Every row belongs to one group in each of 4 separate groupings. Each group adds its own fixed numbers to the row, and there is some noise. The rows also spread widely along 11 directions, which tell nothing about the answers.
In the rows, zero is written as 128.
Known rows, each followed by its group in each grouping:
[ 91 156  94 142  98 119 119 174 130 114 112 110 115 113  97 112 138 146
 151 135 102 155] => J_351 (1) J_736 Dogim
[ 57 173 120 136 105 124 122 170  99 122  93 130 115 110  82 103 165 117
  90 101 130 114] => J_378 (0) J_736 pibi
[120 108 155 110 146 126 182 155  96 228  60  84 166 156 116 114 188 146
 127 117 176  64] => J_120 (0) J_241 Dogim
[119 140 114 156 117 124  86 167 157 118 113 110 132 106 137 142 124 180
 151 124 160 137] => J_120 (3) J_384 pibi
[184  67 201  91 140 121 193 105 151 189 124 156 177 173 173 144 174 160
 154 168  84 107] => J_814 (1) J_612 Tusam
[137 143 118  82 130 102 107 107 109 137 126 147  84 117 131 140 147 126
 167 151  66 227] => J_30 (2) J_612 med
[154 124 119  86 132 132 142 106 101 112 159 113 135 145 149  98 132 125
 165 133 104 147] => J_814 (2) J_384 Nif
[153 175 147 149 145 132  59 156 118 162  50 144 132  94 158 227 179 163
 157 125 130 156] => J_458 (3) J_396 Tusam
[162 126 130 143 144 173 165 159  79 115 126 131 130 159 149 117 158 148
 161 140 119  80] => J_458 (1) J_241 med
[ 90 145 106  82 107 110 126  89 147  96 143 108 162 129  95 126 125  90
 106 128 105 126] => J_351 (2) J_396 Nif
[101 158 128 161 119 134 117 173 110 118 108 129 104  98 100 101 154 147
 145 127 126 117] => J_30 (2) J_384 pibi
[105 135  49 109 126 157 134 137  96 114 150  50 109 136 126  79  87 160
 193 140 183 136] => J_378 (1) J_241 Dogim
[ 65 122 167  88 130 119 161 135 151 146 120 155 127 160  97 123 178  95
 109 154 129  93] => J_351 (1) J_384 Tusam
[100 170 107 145 118 153  93 212 133 138  92  74 171 157 161 149 165 142
 154  99 180  94] => J_458 (1) J_612 Dogim
[162 108 194 112 157 105 107  67 161 190 129 172 135  99 172 190 147 160
 177 152 139 140] => J_351 (1) J_612 Tusam
[126 150 142 125 137 115  79 122 154 141 136 142 116 103 171 159 146 159
 173 123 151 172] => J_30 (3) J_736 Tusam
[121 161 101 129 103 124 105 175  73 101 121 142 123 123 165 126 142 130
  83  86 135 172] => J_351 (1) J_384 med
[111 173 109 119 107 124 132 107  95 108 114 120 147  88  95 125 129 114
 122 120  82 115] => J_378 (0) J_736 Tusam
[136 122 141 150 136  93 100 128 118 151 108 182  65  65 112 149 136 178
 136 152 127 192] => J_120 (1) J_736 med
[ 60  83 115 100 123 104 127 142 231 152 137 114 131 154 132 123 124 171
 152 166 196 137] => J_378 (3) J_241 Tusam
[130 149  74 132 133 150  99 172 106 135  94  87  87 114 125 130 130 189
 184 157 144 181] => J_120 (2) J_396 Tusam
[ 85 139 193 147 154 113 147 137 114 165 105 190  84 102  78 104 204  98
 119 137 123  88] => J_814 (0) J_612 med
[102 160 108 109 139 118 106 106 124 142 116 108 105  85  87 129 129 140
 187 147 130 142] => J_814 (0) J_736 Tusam
[167  95 139 121 143 147 171 131 112 123 154 150 108 168 151  91 150 153
 182 162  90 134] => J_351 (0) J_384 med
[ 80 107 167 139 129 112 123 162 198 120 168 182  86 157 139 107 172 134
 156 149 143 139] => J_351 (1) J_736 med
[113 168 132 188 131 138 105 156  96 108 119 166  90  66 117 116 144 157
 139 126 139 113] => J_351 (0) J_384 Tusam
[131 151 145 143 110 131 108 173  92 145 119 125 146 131 187 115 165 157
 130  71 156 137] => J_351 (1) J_736 pibi
[153 104 128 100 152 177 198 127  74 153 110 113 124 179 133 113 175 147
 156 161 112  98] => J_351 (2) J_241 Dogim
[ 82 119  80 129 108 112  99 154 177  78 126 169 118 125 117 175 117 168
  65 153 141 175] => J_458 (1) J_736 med
[168 138 118  93 111 144 149 107 107  63 184 109 189 169 191 106 122 112
 135  99  87 119] => J_30 (3) J_384 Nif
[114 124  99 121 141 137 102 115 173 125 134 106 140 129 139 166 123 174
 150 144 179 141] => J_30 (3) J_736 Dogim
[127 137 124  52  98  88 146 105 125 181  74  86 188 143 110 156 156 101
 138 126  44 168] => J_378 (3) J_736 Dogim
[ 85 154 147  81 110 119 165 119 127 127 116 117 189 143 106 128 172  76
  84 108 101  78] => J_814 (3) J_736 Tusam
[138 112 164 166 128 124 142 132 133 124 153 174 107 113 142  81 141 173
 146 134 122 142] => J_814 (0) J_396 pibi
[148 108 113  91 146 135 132 119 141 139 128 122 114 146 127 145 149 154
 180 166 111 158] => J_814 (2) J_736 med
[132 147  90 128 113 133 138 103  94 102 102 108 143  85  69 134 106 154
 105 144  84 113] => J_120 (0) J_612 pibi
[166 155 133 121 143 187 145 123  66  67 157 151 138 155 166 139 174 115
 115 112 103  96] => J_814 (2) J_736 Nif

New rows, each followed by its group in each grouping:
[115 139 124 125 138 170 157 157 109 111  92 117 150 162 105 152 180 106
 116 135 118  50] => J_378 (3) J_241 med
[ 84 155  65 124  94 118 135 169 105  96 126  97 115 118 108  80 112 150
 119 124 123 162] => J_120 (0) J_241 Tusam
[ 78 180  70 145 105 150 104 204  92 105  88  75 102 122  82  96 134 150
 154 130 133 133] => J_458 (1) J_396 pibi
[132 151  95  99 108 124 158 124  73 132 120  88 149 117 115  89 121 141
 130 116  96 139] => J_120 (0) J_736 Tusam
[108 145 130 170 117 140 153 196 108 106  76 142 116 130  66 113 172 144
 121 157  77  85] => J_458 (1) J_396 Nif
[147 153  95 120 149 184 151 106  55  87 112 114 104 114  90 155 127 140
 145 171 107  92] => J_120 (1) J_241 Tusam
[134 144 123 106 140 154 109  91 166 110 158  78 189 140 150 146 128 111
 192 126 149  56] => J_378 (2) J_612 Nif
[150  98 167 144 162 118 110 122 167 185 114 153 110 123 164 158 160 190
 183 156 160 162] => J_30 (3) J_396 Dogim
[140  77 176  98 123 108 169 114 165 150  91 184 150 167 127 169 171 158
  89 174  65 151] => J_458 (3) J_396 pibi
[130 148 160  71 117 139 175 108 106 109 140 142 160 177 134 126 168  78
 134 148  36 107] => J_458 (1) J_612 Tusam
[112 111  87  92 123 121 112 128 156 143 116 103 135 141 147 155 123 171
 139 142 153 182] => J_378 (3) J_736 Dogim
[ 82 144 146 113 121  92 140 133 121 149 118 147 115 116  93  91 157 108
 126 121 109 135] => J_458 (0) J_736 med
[106 137  89  96 124 145 125 145  90 112 155 102 104 156 156  70 113 155
 147 118 177 155] => J_458 (0) J_384 pibi
[127  92  81  70 147 148 133 133 147 170 120  75  93 171 144 118 130 195
 218 187 165 187] => J_351 (2) J_396 Tusam
[123  77 141 126 119 130 167 101 171  88 200 149 144 155 156  89 102 164
 124 152 151 101] => J_120 (1) J_241 pibi
[ 96 160 111  99 129  96  78 111 125 132 105 150  99  99 110 168 143 107
 138 127 120 176] => J_378 (0) J_241 med
[133 124 124  86 129 137 137  99 140  87 194 134 129 174 181 111 127 119
 155 138 114 172] => J_30 (3) J_384 Dogim
[135 108 104 129 116 142 135 161 162 121 131 113 141 166 163 130 147 173
 169 153 122 147] => J_351 (2) J_241 Dogim
[137 110 152 138 125 140 133 195 148 152  80 155 144 169 161 168 206 186
 115 136 111 139] => J_30 (2) J_736 pibi
[127 147  89 104 131 155 167 120  52 136 104  96 117 113  98  89 130 147
 141 150 108 129] => J_458 (2) J_396 Tusam
[111 161 109 136 115  87  93 117 118 160  98 104 115  59  88 122 106 149
 174 136 119 179] => J_458 (1) J_396 Dogim
[103 123  96  81 136 189 201 183  58 139 132  78 130 226 157  41 170 140
 133 124 169  95] => J_458 (0) J_396 Tusam
[102 122  83  47 116 124 128 169 139 173 117  47 183 206 192 120 149 140
 130  98 201 164] => J_30 (2) J_384 Dogim
[131 122 179 127 130 141 166  89 169  73 191 167 177 155 149 124 150  90
 121 140  97  65] => J_814 (3) J_384 Dogim
[155 144 169 146 139 113  98 119 131 141 107 157 139  93 141 169 165 142
 154 116 112 125] => J_814 (3) J_736 Nif
[136 104 112  98 137 140 170 111 146 151 106  87 163 155  90 138 138 154
 161 167 112  93] => J_120 (0) J_736 Dogim
[100 116 120  86  91  61 128 134 146 157  87 156 139 114 117 151 127 159
  73 151  85 225] => J_458 (1) J_396 Tusam
[ 85  94 132 107 121  98 143 160 194 171 116 114 129 160 110 114 151 153
 151 163 148 151] => J_814 (1) J_396 Dogim
[104 107 119  87 117  98 120 100 162 133 149 122 110 124 114 121 103 160
 150 156 135 182] => J_120 (1) J_736 pibi
[120  93 122 119 130 168 185 162 121 117 142 139 119 190 152  92 166 160
 116 156 137 120] => J_351 (2) J_384 Dogim
[122 130 125 100 122 117 128 123 140 136 123 116 142 144 135 138 150 126
 132 138 112 165] => J_120 (2) J_396 Dogim
[151 136 125 125 134 117 122 113 119 160 100  94 145  94 125 147 124 160
 180 138 121 127] => J_120 (3) J_241 Tusam
[110 137 132 111 134 107 101  92 192 110 129 133  96 117  64 173 127 120
 210 205  63 167] => J_120 (1) J_396 Dogim
[121 170 134 154 117 127  94 157 142 108 128 128 129 111 149 126 144 139
 185 125 101 150] => J_458 (3) J_396 Tusam
[113 116 142 105 158 156 136 168 154 168  93 123  90 175 121 150 180 167
 207 196 134 119] => J_458 (1) J_612 Tusam
[108 134 164 101 101 112 158 119 157 122 120 122 209 151 110 131 167  85
  80 113  84  77] => J_120 (2) J_396 pibi
[171 184  95 142 111 160 113 117  51  64 126 117 154  97 134 153 125 129
 128 103  76 110] => J_351 (1) J_736 Nif
[ 94 122 115 118 129 135 130 136 170  99 127 138 128 156 114 167 145 139
 126 169 134 122] => J_30 (1) J_241 Dogim
[115 153 135 161 109 112  99 126 123 100 173 148  93  90 148  75 119 146
 182 112 115 163] => J_351 (0) J_241 pibi
[ 72 166 103 117 121 113  70 137 163 108 144 118 121 128 135 143 123 119
 149 124 168 171] => J_458 (1) J_396 Dogim
[149 146 149 123 133 134 133 142  66 153  95 135 148 134 153 132 164 134
 110 101 137 112] => J_458 (1) J_396 Nif
[118 132 137 113 127 104  93 118 186 124 147  99 179 148 155 145 133 126
 174 111 162 101] => J_120 (0) J_241 Nif
[107 137 144 112 133 113  96 115 139 167 118 116 106 105 133 124 138 140
 184 128 144 154] => J_378 (3) J_612 pibi
[140 123  86 122 152 137  76 130 143 140 107 126  94 120 150 182 113 204
 180 168 175 186] => J_458 (0) J_384 Dogim
[199 143 161 129 161 206 160 126  55  88 162 141 144 186 209 121 182 121
 183 118 109  63] => J_458 (2) J_241 Nif
[146 158  93 118 124 145 105 133 128 100 125  95 147 131 138 153 136 120
 194 133  94 128] => J_378 (2) J_241 med
[ 92 156 144 121 117 130 123 121 102  97 174 172 142 119 184 114 144 105
  53  84 177 123] => J_814 (1) J_612 Tusam
[154 123 150 105 152 161 137 141 143 169 120  91 186 176 193 153 168 158
 189 120 170  74] => J_458 (3) J_736 Tusam
[103 155 138  97 118 118 139  94  93 100 176 148 132 125 157  91 133  94
 105 100 128 141] => J_120 (0) J_241 Tusam
[146 145 179 127 139 131 122  97 115 143 134 143 153 112 152 149 165 121
 142 108 127  99] => J_120 (2) J_736 pibi
[ 90 123 146  87 130 126 148  77 170  70 184 149 122 158 108 113 137  77
 152 160  93 100] => J_378 (3) J_241 Nif
[128 140 134 101 107 120 153 123 110 141 136 103 174 147 156 102 152 113
 136  98  98 137] => J_351 (3) J_736 Dogim
[108 129 107 165 114 133  83 194 200 110 119 140 145 127 172 168 142 201
 144 139 166 142] => J_458 (2) J_736 Tusam
[195 158  92 136 127 148 122 106  38 125 110  94 149  83 153 142 112 166
 144 111  93 158] => J_120 (3) J_612 Dogim
[102 121 119 128 105 123 140 139 124  96 138 159 121 122 135 111 137 157
  66 120 131 157] => J_814 (3) J_736 pibi
[119 165 161 126 130 117  85  85 183 120 142 132 195  99 154 191 137 111
 157 111 136  82] => J_458 (3) J_736 Tusam
[126 124  99 108 137 137 117 114 154 127 130 115 134 126 134 147 123 168
 159 158 145 135] => J_814 (0) J_612 Tusam
[116 116 107 116 122 110 139 140 100 145 135 109 107 121 137  72 123 163
 136 124 163 160] => J_120 (2) J_241 Nif
[135 161 173 171 146 116  69 133 149 126 168 159 101  93 169 135 151 130
 202 105 161 134] => J_120 (1) J_736 med
[153 122 104 142 120 161 147 119  96  71 149 137 123 122 127 128 107 179
 117 149 107 129] => J_120 (1) J_736 pibi
[136 154 119 109 145 144 106  99 135 113 175 102 111 123 157 114 122 134
 238 146 134 143] => J_30 (2) J_241 Tusam
[141 139 117 158 113 149 130 170 146 115 121  99 156 144 143 131 148 158
 180 138 105 103] => J_351 (1) J_612 Dogim
[120 162  76 123 137 154 132  94  63  82 107 125  95  84  63 144 117 128
 109 161  93 149] => J_814 (3) J_396 Dogim
[119 101 150 128 123 121  96 150 201 124 156 156 148 163 212 155 152 185
 124 114 182 162] => J_30 (3) J_736 pibi
[133 121 119 109 127 137 150 120 111 145 133 121 131 121 151 107 132 158
 144 144 126 138] => J_378 (2) J_612 Tusam
[ 64 126  74  97 103 106 105 165 191  86 102 134  88 157  66 150 143 155
 132 182  81 192] => J_351 (0) J_736 Nif
[ 73 154  87 103 124 142 107 136 137 109 125  93 109 122  88 119 136 131
 153 138 156 128] => J_814 (2) J_736 pibi
[170 129 128 134 137 126 131  97 105 125 116 150 148  98 138 163 130 151
 134 141  97 126] => J_458 (2) J_241 med
[ 97 130 116 140 122 122 141  92  83 103 146 176  89  68 102  86 108 157
  60 136 145 156] => J_458 (2) J_396 pibi
[ 98 125 133 122 119 119 185 126 114 117 105 147 109 104  38 108 134 128
 108 191  66 101] => J_120 (1) J_384 Tusam
[ 93 153 120 113 109 117 121 117 152  99 162 126 175 127 155 115 122 123
 118 104 143 114] => J_458 (0) J_736 Tusam
[184  82 149 101 145 121 175 104 148 183 120 102 157 147 124 126 137 172
 211 169  91 108] => J_30 (1) J_736 med
[ 75  98 106  79 105  98 144 153 194 150 138  92 151 179 138 103 141 141
 124 146 145 168] => J_120 (2) J_612 Dogim
[101 112  96 115 135 121 110 143 169 142 125 124 104 127 133 134 123 201
 161 158 176 167] => J_30 (0) J_736 Tusam
[111 109 126  80 132 132 164  75 166 119 131 133 170 149 102 166 139 125
 106 172 102 102] => J_458 (2) J_736 Dogim
[137 129 131 115 101 166 177 149 116  60 153 143 170 192 148 119 153 128
  99 135  55  94] => J_458 (1) J_736 pibi
[135  97 142 133 132 123 169 144 102 194  68 122 153 125 122 140 158 176
 107 136 154  98] => J_351 (1) J_241 Dogim
[ 93 144 118 124 138 143 123 126 103 131 123 113  95 114 109  97 132 149
 154 137 157 126] => J_458 (3) J_612 pibi
[190 105  74 144 109 144 165 155  88 116 107  78 167 125 132 107 100 206
 152 139 108 109] => J_814 (1) J_241 Nif
[ 98 181 109 155 117 161 132 148 108  94 139  70 163 123 111  84 141  97
 158  96 138  62] => J_351 (3) J_396 Dogim
[130 139 180 132 150 131 127 120 159 131 147 155 139 145 139 131 175 104
 196 141  98  77] => J_458 (0) J_612 med
[137 120 144  91 107 117 135 124 141 136 117 120 181 158 157 158 146 130
 133 123 103 121] => J_378 (1) J_241 pibi
[132 100 152  79 114 101 166 100 157 147 126 121 221 153 142 139 156 121
  81 113 123  86] => J_814 (2) J_736 Nif
[123 160  88 105 111 124  80 149 112  81 118 145 103 136 152 164 140 148
 122 127  94 216] => J_458 (3) J_736 Nif
[ 92 131 124 118 121  93 103 143 153 155  65 132 136 100  82 173 155 144
  98 142 141 125] => J_351 (2) J_384 Nif
[ 74 121 160 117 133 108 110 126 167 144 125 168  93 118 111 133 160 132
 123 149 153 142] => J_351 (2) J_384 pibi
[151  90 134  96 121 100 159  64 149 112 143 160 160 125 120 143 118 151
  93 163  76 150] => J_30 (2) J_396 Nif
[109 157  91 147  85 125 132 162 138  65 120 112 165 128  95 137 127 123
  99 136  69 132] => J_120 (1) J_396 Dogim
[136 111 121 131 119 134 120 123 162  70 221 148 119 153 217 101  97 168
 159 137 162 166] => J_120 (1) J_241 Tusam
[117 147  87 109 130 139 121 133 129 121  85  91 129 115  90 167 130 155
 164 165 109 123] => J_30 (3) J_241 Tusam
[126 155 138 122 135 131 115 105 123 110 170 129 132 112 151 103 127 118
 177 118 142 118] => J_814 (0) J_384 Tusam
[160 129  82 105 125 134 142 118  65 169  90  87 127  93 129 117 113 184
 151 143 122 173] => J_378 (2) J_396 Tusam
[113 185  97 132 119 162  99 128 125  53 149 111 173 140 155 160 139  98
 109  98 133 110] => J_30 (3) J_396 Dogim
[143 124 171 144 101 115 132 155 148 112 142 182 141 144 177 115 169 149
 131 129  59 163] => J_458 (2) J_612 pibi
[128 114 111 116 111 110 135 151 171 141 132 110 120 144 132 106 139 169
 196 171  74 191] => J_30 (2) J_612 Dogim
[124  94 130 123 141 140 191 145 109 170  74 131 119 138  86 120 165 180
 132 177 118  89] => J_351 (0) J_241 Tusam
[100 162 124 124 138 146 130 156 118 137  66 107 115 135  57 166 175 115
 183 175  84  98] => J_458 (1) J_241 Dogim
[105 132 110 113  98  99  95 167 170 105 112 143 164 162 162 159 145 151
  85 115 128 170] => J_458 (0) J_396 Nif
[ 66 149  88 105 113  91 108 177 146 157 102  73 113 115  79  90 136 119
 160 128 152 155] => J_120 (2) J_384 med
[117 134 157 104 129 107 117  91 150 122 140 154 120 121 109 149 146 113
 156 149  96 134] => J_351 (1) J_736 Nif
